There are 9 hidden switches. A switch that is on adds its own fixed numbers to the row, and there is some noise. The rows also spread widely along 13 directions, which tell nothing about the answers.
Some rows, each with its switches (1 for on, 0 for off) after it:
[30, -28, 37, -43, 13, -46, 28, 9, 3, 24, 10, -24, -5, -3, -30, -29, -9, -24, 24, 38, -13, -20, -10, 17, 23, 22, -41, -3, 13, 16, -18, 6, -14, 6, 35, -9, 42, -23, -1] => 1 0 0 0 0 0 1 0 0
[-6, 25, 28, -8, 34, 15, -16, 21, 31, -6, 12, -64, 14, 2, -8, -31, 12, -20, -32, 48, 9, 31, 24, 26, 23, 32, 16, 17, 8, 22, 1, 20, 14, 41, 10, -22, -15, -18, -8] => 0 0 0 0 0 0 1 0 0
[31, -24, -71, 6, 45, 8, -28, 7, -26, 13, -8, -4, -6, -38, -73, 35, 28, 19, 30, -17, -23, -3, 30, -25, 38, 41, -7, -42, -11, -30, -8, -31, -36, -33, 9, -44, -19, -42, -2] => 0 1 1 0 1 1 1 1 1
[45, 19, -13, -4, 42, -29, -12, 11, 22, 21, -9, -54, 8, 44, -9, 4, 7, -13, 7, 32, 32, 7, -22, -36, 40, 32, -18, 18, -15, -18, 34, -31, 8, 14, 2, -13, 62, -17, -9] => 1 1 0 0 1 0 0 1 0
[28, -25, -2, -10, 19, -47, 4, -38, -8, 14, -37, 2, 25, -16, -34, -4, 21, -12, 55, -1, 22, -45, -37, 29, 18, -17, -10, -9, -19, 35, -13, -20, -36, -11, 22, -34, 19, 52, -1] => 0 1 0 0 1 0 1 1 0
[3, -28, 10, 22, 24, 6, 20, 9, -25, 11, 23, -46, 2, 27, 5, 4, 47, 11, 39, 51, 4, -37, 32, 24, 0, -16, -29, 43, 5, 14, 27, -28, 28, -39, 41, 6, 24, -19, -12] => 0 0 0 0 0 0 1 0 1
[9, 24, 10, 3, 29, 29, -47, 18, 35, -14, -7, -21, -15, 26, -18, 3, 20, -16, 0, 11, 19, 0, 29, -1, 51, 12, 4, 17, 7, -1, 33, -36, 11, -25, -25, -25, 38, -37, 22] => 1 1 1 1 0 0 1 1 1
[52, -10, -39, 15, 23, 0, -35, -21, -13, -9, -35, 24, -5, -21, -45, 53, 11, -16, 30, -4, -3, -23, -6, -4, 51, 10, -4, -21, -3, 16, 26, -60, -37, -39, -31, -41, 12, 25, 19] => 1 0 1 0 0 0 1 0 0
[-1, 30, -2, 3, 53, -10, -27, 7, 52, 6, -4, -53, 29, 11, -7, -17, 15, 3, -12, 18, 48, -4, -2, 26, -8, -1, 18, 12, -24, 35, 26, -19, -5, 10, 14, -11, 22, 5, -55] => 1 0 0 0 1 1 0 1 0
[-18, -9, -21, -12, 33, 29, -36, 19, 20, 12, -2, -1, 24, -30, -28, -6, 23, 8, 6, -2, 21, 0, 35, 10, 10, -11, 16, -9, -12, 1, -3, 2, -21, -14, 2, -25, -2, -20, -24] => 1 1 0 0 0 0 1 0 0
[10, 20, 37, -7, 14, 2, -28, -9, 54, -10, -20, -53, -43, 22, -42, -37, 8, -18, -20, 14, 3, 7, 8, 8, 60, 35, -6, -2, 37, 35, 5, 1, 9, -10, -4, -20, 25, -52, 47] => 0 1 0 1 0 0 1 1 1
[22, -62, 9, -34, -48, -17, -17, -12, -5, 41, -8, -18, 17, 14, -13, 23, -9, -3, 30, 2, -17, -61, 34, -36, 4, -37, -25, 27, -25, -3, 13, -5, -27, 1, 13, 23, 57, -6, -11] => 0 1 1 0 0 0 1 0 0
[-10, -25, 8, -31, 27, 32, -17, 58, 38, -6, 9, 16, -27, -10, -36, -4, 7, -40, -3, 1, -25, -24, 53, 45, 44, 3, 8, 18, 2, 32, 17, -13, -7, -31, -14, 25, 13, -10, 8] => 0 1 0 0 1 0 0 1 1
[32, -33, 29, -23, -30, -10, -10, -38, 24, -20, -26, -39, -6, 24, -6, 25, 32, -59, 23, -4, -5, -47, -3, 21, 7, 22, 5, 45, 0, 11, 38, -1, -4, -5, -6, -28, 28, 13, 52] => 0 0 0 1 0 0 1 1 1
[37, -26, 62, -45, -46, -35, -13, -2, 0, 3, 2, -20, -11, 1, -26, 1, -21, -39, 24, 20, -37, -35, 34, -11, 38, -3, -37, 7, 13, 10, -28, -2, -17, 37, 8, -12, 53, -10, 31] => 0 0 0 0 0 0 1 0 1
[7, 25, -7, 35, 66, 3, -32, -7, -24, -4, 0, -25, -5, -27, -50, 5, 19, 53, 27, 25, 24, 1, 28, 0, 16, 9, -15, -38, -1, -9, -44, -50, -4, 9, 20, -33, 20, -31, -20] => 1 0 0 0 1 0 1 1 1
[-34, -2, 8, 22, -24, 49, -8, -12, -33, -9, -32, 8, 0, -11, -6, 7, 46, -8, -6, 2, 25, 6, 7, 3, -27, 22, 45, 10, -30, -37, 8, -11, -6, 9, -26, -10, 5, -41, 39] => 0 0 1 0 0 0 0 0 1
[16, -1, 15, -28, -10, -42, -11, -6, -17, 27, -14, 21, 47, -1, 6, -21, 27, -17, 59, 20, 3, -24, 2, 2, 40, -35, -6, 16, -10, 24, -6, -15, -20, -24, 9, -79, 38, -1, 5] => 1 0 1 0 1 0 1 0 0
[13, -18, 30, -30, -25, -12, -14, -27, 27, 4, -31, -39, 4, 3, -30, -9, -4, -22, -17, 8, -1, -15, -10, 5, 9, 26, 7, 8, -12, 22, 15, 17, -25, 26, -3, 6, 20, -14, 17] => 1 0 0 0 0 0 1 1 0
[31, 3, 14, 4, 45, -13, -23, -29, 45, 0, -13, -47, -23, -16, -47, 9, -24, 13, -18, 10, 28, -22, -8, 7, -24, 19, -9, -33, -8, 8, -28, -21, -23, 53, 18, 21, 37, 7, -37] => 0 0 1 0 0 0 0 0 0
[16, -7, 2, -16, 1, -1, -24, -13, 44, 4, -18, -49, 9, 1, -28, 11, 9, -11, -4, -14, 35, -17, 4, -10, -33, 14, 6, -8, -32, -25, 13, -6, -25, 31, 5, 6, 33, -23, -18] => 1 1 0 0 0 1 0 0 1
[3, -12, 36, -29, -16, 1, -45, -7, 69, 6, -22, -12, -7, 30, -11, -10, -19, -30, -11, -19, 26, -41, 13, 4, 13, -42, 1, 26, -18, 34, 24, -15, -20, 15, -22, 24, 77, 4, -4] => 0 1 0 0 1 0 1 0 0
[53, -4, 26, -11, -2, -24, 5, -16, 4, 2, -23, -38, 10, -10, -44, 22, -39, -17, -1, 17, -12, -33, 15, -4, 12, 14, -6, -10, -40, 13, 4, -37, -34, 62, 13, 48, 22, 18, -26] => 1 0 1 0 1 0 0 0 1
[-26, -20, -2, -12, 14, 13, 19, 23, -18, 37, 12, 22, -1, -22, -15, -24, 20, 20, 16, 9, 17, -12, 7, -7, -18, 4, -1, -4, -28, -38, -13, -9, -21, -22, 19, 11, 37, -77, -22] => 1 0 1 0 0 0 0 0 1
[-5, 4, -5, 7, 33, 28, -30, 20, 70, -24, -7, -8, -28, 16, -8, -5, 43, -45, -5, -7, 15, -20, 11, 62, 24, -5, 22, 28, 21, 62, 65, -31, 3, -75, -23, -18, 9, -7, 9] => 0 0 0 0 0 1 0 0 1
[-6, 12, 9, 19, 3, -12, -5, -20, -37, 32, 0, -53, 10, 17, -3, -39, 48, 40, 30, 42, 0, 8, 25, -41, 15, 7, -11, 11, 9, -16, -23, 3, 23, -9, 37, -65, 28, -99, 17] => 0 0 1 0 1 0 1 0 1

New rows. What belongs after each?
[25, 2, -39, -11, 36, 10, -23, 24, 24, -8, -9, -20, 9, 1, -34, 2, 44, -36, 12, 2, -5, 13, 5, 17, 55, 45, 9, 2, 6, 3, 46, -11, -8, -56, -10, -65, -23, -37, 19] => 1 1 1 0 0 1 1 1 1
[-1, 18, -30, 16, 26, 40, -54, -1, 3, 10, -32, 7, 22, -27, -49, 35, -31, 29, -26, -17, 41, 6, 10, -35, 14, 4, 31, -31, -75, -31, 6, -50, -52, 57, -33, 40, 21, 3, -45] => 1 1 1 0 1 0 1 1 0
[-11, 14, 22, 10, 41, 16, -25, -4, 27, -3, -8, -12, -24, 2, -26, -10, 2, 9, -18, 11, 47, -1, -21, 18, -8, 17, 3, -7, -12, -9, -11, -25, -10, 23, -14, 2, 50, -20, -9] => 0 0 1 0 0 0 1 1 0
[-16, 19, -10, 15, 17, -23, -17, -39, -9, 17, -33, -25, 30, -39, -34, -31, 27, 27, 5, 5, 45, 12, -41, 6, -6, 15, 22, -37, -25, 16, -30, 4, -41, 22, 24, -48, -16, -8, -17] => 0 0 0 0 0 1 1 1 0
[11, -34, -9, -13, 45, 18, 3, 51, -6, -1, 24, 0, -19, -1, -41, 25, 29, -16, 43, 11, -4, -34, 35, 33, 16, 15, -32, 3, 6, -13, 19, -43, -3, -53, 15, 0, 31, -16, -2] => 1 1 0 1 0 1 1 1 1
[-9, -16, -7, 14, 34, 37, -22, 20, 3, -8, 22, -26, -17, 9, -17, 24, 41, 13, 19, 8, 19, -26, 50, 17, -25, 2, -9, 12, 0, -20, 24, -37, 8, -40, 14, -9, 38, -49, -13] => 1 0 0 1 0 1 1 0 1
[55, -26, -48, -27, 37, -15, -32, 13, -14, 21, 6, -6, 28, -41, -46, 50, -4, -6, 41, 0, -8, -12, 27, -35, 35, 19, -26, -29, -19, -42, -21, -21, -43, 22, 12, -43, 13, 13, -27] => 1 1 0 0 0 0 1 0 0
[29, -12, 13, -11, -8, 21, -20, 8, 25, -20, -31, -1, -13, 3, -32, 43, -18, -53, -32, 8, -3, -15, -2, 17, 28, 31, 20, 14, -30, 16, 58, -36, -28, 20, -48, 48, 22, 31, 15] => 1 0 1 0 0 0 0 1 0
[-24, 32, 4, 16, 7, 55, -69, 15, -13, -29, -21, 22, 21, -41, -20, 28, 26, -5, -11, 9, 23, 22, 50, 8, -2, 0, 46, -19, -18, -14, -24, -28, -15, 35, -43, -45, -3, 5, 12] => 1 0 1 0 0 0 0 0 0
[10, -36, -37, 0, 15, -12, 9, -26, -38, 28, -3, -1, 38, -15, 0, 20, 56, 9, 63, -1, 25, -35, -18, -4, -19, 2, 4, 20, -44, -42, 7, -15, -23, -21, 28, -48, 8, -7, -17] => 0 0 1 0 0 0 1 1 1
[-13, 9, -8, -15, 21, 32, -45, 50, 9, -1, 12, 46, 12, -20, -8, 7, 24, -23, 21, 2, 1, -1, 39, 18, 70, -18, 11, 20, -5, 11, 23, -36, -15, -47, -32, -40, 16, -13, 1] => 1 0 0 0 0 0 1 1 1
[36, 17, 8, 16, -5, -14, -25, 3, -20, 11, -17, -4, 5, 16, -19, 17, -12, -6, 13, 35, 3, -3, 6, -31, 79, -13, -22, 1, -5, 29, 28, -57, -15, -7, -21, -9, 43, 5, 10] => 1 0 0 0 0 0 1 0 0
[60, -33, -55, -20, 67, 17, -38, 4, 64, -16, 6, -42, -26, -14, -53, 53, 10, -33, 4, -26, -6, -18, 21, 0, 19, 49, -7, -3, 7, -25, 25, -16, -18, -9, -2, -26, 3, -7, -13] => 0 1 0 0 0 0 1 0 1
[13, -41, 25, -14, -8, -19, 12, -24, 0, 9, -23, -3, -20, -14, -42, -1, 10, -5, 34, -1, -14, -58, 16, 22, -11, -9, -15, -9, -3, 27, -6, -20, -25, -21, 20, 19, 41, -20, 9] => 1 0 0 0 1 0 0 0 1
[-16, 1, 7, 17, 21, 30, -20, 19, -2, -13, -15, 20, -23, 0, -40, 4, 17, -5, 11, -12, 31, -16, 6, 30, 13, -8, 2, -14, -19, 2, 4, -52, -18, -17, -23, 11, 39, -8, 9] => 0 1 0 0 1 1 1 1 1
[-10, 30, 6, 30, 4, 11, -19, -16, 15, -5, -36, -54, 3, 13, -22, -17, 34, 0, -16, 11, 47, 15, -17, 3, 5, 19, 25, -7, -18, 10, 21, -16, -4, 13, -4, -4, 2, -20, 11] => 0 1 0 0 0 1 0 1 1
[-27, -12, 46, 8, -31, 18, -14, 4, -33, 6, 3, -40, 14, -6, -27, -3, 6, 25, 3, 31, -14, -32, 67, 15, -11, -20, 1, 6, -24, 21, -9, -11, -11, 22, 32, 41, 1, -19, -14] => 0 0 1 1 0 1 1 1 1
[47, 17, -13, 12, 43, -1, -24, -16, 29, -24, -21, -58, 8, -29, -55, 11, -4, -19, -13, 18, -25, 4, 26, 23, 58, 34, 16, -15, 0, 60, 13, -17, -20, 23, 9, -16, -53, 22, -12] => 0 0 0 0 1 0 1 0 1
[27, 27, -19, 28, 32, -22, -29, -27, 15, 21, -20, -34, 7, -4, -43, -1, -17, 37, 1, -1, 27, -14, -16, -23, 29, -2, -3, -28, -43, 19, 8, -52, -41, 18, 13, 12, 24, -10, -50] => 0 0 1 0 1 1 1 1 1
[30, 35, 28, 16, 17, -13, -6, -17, 21, -11, -31, -21, -26, 26, -27, -9, -7, -20, -7, 21, 38, 2, -48, 5, 52, 26, -9, -2, -8, 20, 31, -53, -11, 6, -25, 6, 50, -10, 21] => 1 0 0 0 0 0 1 1 1
[-3, -15, 23, 12, 26, 39, -32, -8, 20, -51, -36, 23, -32, -40, -55, 29, 19, -30, -4, -3, 10, -31, 22, 77, -12, 5, 20, -29, 14, 46, -3, -36, -21, -11, -31, 8, 3, 41, 24] => 1 0 0 0 0 0 0 0 0
[47, 21, 23, -41, 23, -41, -29, -15, 96, -5, -20, -14, -31, 9, -45, -23, -34, -42, -9, -34, 23, -18, -38, 9, 27, 20, -14, -23, -1, 24, 7, -26, -43, 12, -15, -22, 75, -29, -6] => 1 0 0 0 1 1 1 0 1
[21, 14, -24, 21, 19, -2, -26, -16, 3, 7, -11, -19, -29, 12, -26, 4, 29, 11, 14, -2, 14, 2, -11, -35, 30, 31, -9, -15, 8, -21, 16, -37, -10, -38, -4, -54, 40, -70, 22] => 0 0 1 1 0 1 1 0 1
[10, 31, 0, -24, 39, 4, -38, 7, 53, 3, -2, -13, 21, -9, -15, -12, 2, -23, -1, -12, 49, 15, -21, -3, 18, 18, 18, -1, -33, -40, -12, -6, -22, 49, -15, -46, 29, -12, -19] => 0 1 1 0 0 0 1 1 1
[59, -4, -8, 11, 51, -12, -16, -30, 32, -24, -31, -5, -32, -6, -58, 37, -10, -21, 22, -14, 12, -50, -17, 28, 40, 22, -13, -15, -9, 32, 29, -74, -33, -21, -13, 8, 40, 34, -1] => 1 0 0 1 1 0 1 1 1
[-3, -8, 54, -7, -24, 9, -10, 24, 15, -13, -9, -49, -16, 26, -27, 4, -9, -27, -36, 40, -4, -13, 31, 24, 7, 12, -5, 17, -6, 39, 38, -14, 3, 21, -7, 60, 32, -7, 7] => 1 0 0 0 0 1 0 1 0
[6, 19, 14, -26, 17, 2, -36, 8, 36, -14, -9, 32, -17, 1, -5, -6, 27, -52, 23, -16, 29, 0, -25, 10, 45, 21, 9, 15, 6, -18, 4, -20, -16, -17, -36, -79, 54, -16, 44] => 0 0 0 1 0 0 1 1 1
[32, 5, 0, -1, 18, 3, -31, 18, 3, -14, -15, 8, -14, 8, -18, 32, 14, -39, 10, 18, -4, -4, 22, 0, 45, 15, -2, 7, 10, 11, 23, -46, -1, -10, -32, -32, 43, 4, 28] => 1 0 0 0 1 0 0 0 0
[21, -15, -12, 1, 55, 29, 4, 50, -17, -12, 12, 34, -22, -34, -51, 34, -6, -17, 15, 14, -24, -18, 43, 33, 25, 20, -8, -18, -15, -2, 3, -62, -21, -11, -9, 27, 12, 1, -21] => 1 0 1 0 1 0 0 0 1
[22, 43, 1, -19, 3, 2, -67, 12, 50, 5, -21, -9, 1, -4, -19, 3, -18, -25, -34, 1, 15, 32, 10, -44, 66, 19, 18, -8, -5, 0, 11, -14, -27, 33, -43, -43, 39, -26, 11] => 1 0 0 0 0 0 0 0 0
[-10, 46, 31, 15, 37, 27, 1, 39, -4, -29, -22, 25, -5, 14, -28, -22, 10, -42, -11, 22, 49, 31, -28, 47, 26, 25, 12, -20, -14, 4, 16, -54, -4, 12, -46, -14, 32, 0, 25] => 1 1 1 0 1 1 1 0 0
[3, -7, -31, 18, 7, -10, -5, -2, -46, 19, -9, 6, 8, -10, -10, 15, 61, 3, 48, 6, 23, -5, -19, -12, 9, 15, 1, -1, -18, -28, 9, -32, -16, -38, 6, -55, 17, -25, 16] => 0 0 0 0 0 1 0 1 1
